The rows come from 4 hidden closed curves, with some noise, and rows from the same curve form a group. Each curve winds through 4 dimensions. The rows are also pushed far along 2 directions, which tell nothing about the answers.
In the rows, zero is written as 128.
Known rows, each followed by its group:
[112 191 138 162 155 148 153 111 144 171 109 169  91 128 153] => E
[129  84 146 179 163 106 100  73 101 173 125 129 116 146 191] => R
[116 109 125 146 168 122  92  71 135 195 102 140 128  88 194] => G
[ 78 191 107 112 135 161 112 159 141 124 145 180  88 159  96] => R
[125  90 130 149 131 115  97 113 110 166 113 137 144  93 160] => G
[190  37 167 147  96  72 125 114  94 133 113  81 155 115 153] => V
[152  72 132 137  91  95 119 143 100 121 117 111 170  97 125] => G
[ 61 202 115 119 139 183 102 170 131 132 148 192 100 172  82] => R
[132  94 151 144 124 107 110 121 117 155 122 131  97 131 149] => V
[121 121 100 121 116 104 142 130 155 108 126 127 167 121 112] => E
[106 202 139 163 145 163 160 132 138 154 122 189  98 140 119] => E
[127 204 119 117 113 154 149 167 127 100 131 154 121 144  90] => V
[162  46 140 115  85  82 134 145 116  89 142  95 147 135 102] => V
[153 111 144 123 100 107 134 148 110 105 125  91 127 139 124] => R
[ 90 148 113 131 136 127  89 130 134 171 115 165  89 104 154] => G
[128 166 116 111 111 121 139 147 148 126 108 126 126 110 121] => G
[154  51 103 114  86  41 124 127 136  88 124  81 162 123 130] => E
[ 97 219 110  92 120 179 131 171 165 120 118 150 152 139  76] => R
[147 160 117  66  66 143 145 206 147  60 122  95 213 137  33] => R
[196  68 137 129 112  63 143  93 126 111 104  52 169 119 170] => G
[ 88 166 143 169 153 156 125 130 112 161 138 184  73 156 134] => E
[ 98 219 137 151 157 185 159 130 145 162 123 187  92 129 122] => E
[136 144 144 128 134 136 133 116 150 170 100 134 116 100 147] => V
[135  99 138 138 147 137 113 105 110 134 139 124 147 142 139] => G
[137  66 139 149 150 111  92  88 100 152 130 119 138 129 168] => G
[138  92 123 148 153  87 137  74 145 139 124 114 119 136 173] => V
[145 108  98  87  92 112 155 151 155  68 134  95 201 107  77] => E
[180 120 146  96  65 110 146 178 119  97 110 102 155 104  90] => V
[111 176 113 117 142 134 128 121 156 143 114 141  98 128 143] => R
[144 132 129  79  88 157 144 191 115  64 157 111 131 126  57] => E
[ 80 225 122 141 175 206 154 123 155 151 139 193 111 145 108] => V
[102 153 144 152 147 156 103 126 118 161 120 143 139 158 136] => R

New rows. What belongs after each?
[171  31 139 105  76  87 141 147 122  75 146  85 170 125  84] => V
[108 101 141 148 145 125 114 109 128 155 137 148  91 144 144] => V
[119 154 127 138 153 105 101  87 155 188  81 115 120 129 194] => R
[156 108 115 118 129  81 137  93 145 126 112 100 117 110 169] => R
[107  86 110 135 158  90  89  75 144 168 116 108 107 113 200] => E
[ 82 140 137 182 172 145 110  99 114 181 135 174  90 151 160] => E
[135  91 127 171 137  75 137  81 137 151 107 121 151 124 175] => E
[132  81 132 129 141 130 110 109 112 131 140  99 137 119 146] => E
[102  87 136 179 173 114  69  67 108 219 106 156 102  97 215] => G
[114 182 131 140 132 163 142 152 112 117 142 164 117 158  99] => V
[ 98 173 104 124 128 162 156 151 156 107 140 163 169 128  73] => E
[118 195 131  92 104 171 146 180 156 127 120 160 115 111  74] => V
[116 141  98  77 112 158 117 159 148 105 137 148 167  94  78] => G
[139  90 122 142 145  91 138  81 144 128 131 112 126 138 162] => V
[115 185 138 160 172 149 135  85 146 193  99 157  96 118 182] => V
[105 160  99  85 101 147 114 179 142  83 143 149 172 154  53] => R
[134 104 134 121 132 108 130 106 158 149 115 121 116 109 147] => V
[129 113 124 125 148 106 102  97 131 140 125 115  98 146 167] => G
[119 137 116 119 128 165 138 148 121  89 164 159 161 147  70] => R
[153  71 125 140 130  87 145  98 129 102 140 100 151 144 139] => V
[122 172 142 136 151 181 148 126 129 144 131 148 117 121 121] => E
[ 76 217 110 126 168 170 107 117 168 179 104 172 121 138 140] => R
[ 84 182 116 117 189 211 109 107 145 153 151 176 121 145 117] => G
[ 95 147 130 140 160 183 125 125 125 143 146 153 133 130 114] => E
[134 102 104  97  95  92 111 152 128  83 139 119 150 147  95] => R
[111 106 126 133 139 129 134 118 138 121 151 142 116 149 116] => V
[122 149 129 151 172 122 128  68 153 192  96 130  90 102 206] => E
[114 160 136 149 173 159 129  91 133 162 124 138 118 143 159] => G
[122 157 139 131 133 116 112 117 147 182  96 142  71 111 170] => V
[116 120 133 146 130 106 114 124 115 143 130 140  78 146 150] => E
[ 99 127 112 140 151 102  85 100 133 159 123 150  90 150 171] => R
[154  75 127 109  83  80 108 155 108  85 130  89 169 153 104] => R
[186  48 147 116 106  83 124 115 100 106 127  59 129 110 155] => E
[111  86 125 135 135 131  86 119 108 156 133 148 140 105 140] => G
[134 132 148 145 120 134 137 140 107 127 136 141  99 141 123] => E
[135  98 154 131 110 131 125 143 116 133 134 135 125 128 109] => V
[ 97 154 135 171 163 135 106  96 126 207  98 164 105 100 189] => G
[172 139 134  99  81 138 182 172 131  66 136 111 174 117  60] => E
[110 153 152 169 160 169 132 114 110 160 135 168 118 148 134] => V
[188 106 138 137 112  64 139  98 126 136  87  82 140 107 186] => V
[ 69 198 135 159 146 181 117 155 116 166 133 193  89 143 115] => G
[116 138 129 108 127 150 142 136 163 134 130 146 120 115 100] => V
[153 110 136 114  98 136 158 165 103  69 159 116 142 139  75] => R
[127  93 134 121 115 122 134 144 127 104 151 133 127 144  93] => V
[ 51 217  95 123 171 194 112 136 149 143 158 225  78 157  99] => R
[139 135 129  96  69 145 157 208 108  48 166 134 145 148  30] => E
[141 165 105  74  83 131 154 181 155  71 127 113 158 116  65] => G
[ 93 204 120 133 131 157 133 152 145 156 109 166 104 112 124] => G
[ 83 188 124 128 118 163 119 177 122 133 136 175  95 139  92] => G
[ 81 193 116 126 119 155 115 169 136 151 121 180  94 114 107] => G
[ 98 177 127  96 140 209 125 164 124 116 158 149 101 127  82] => E
[126 181 102  76  96 149 150 178 157  74 137 132 144 130  60] => R
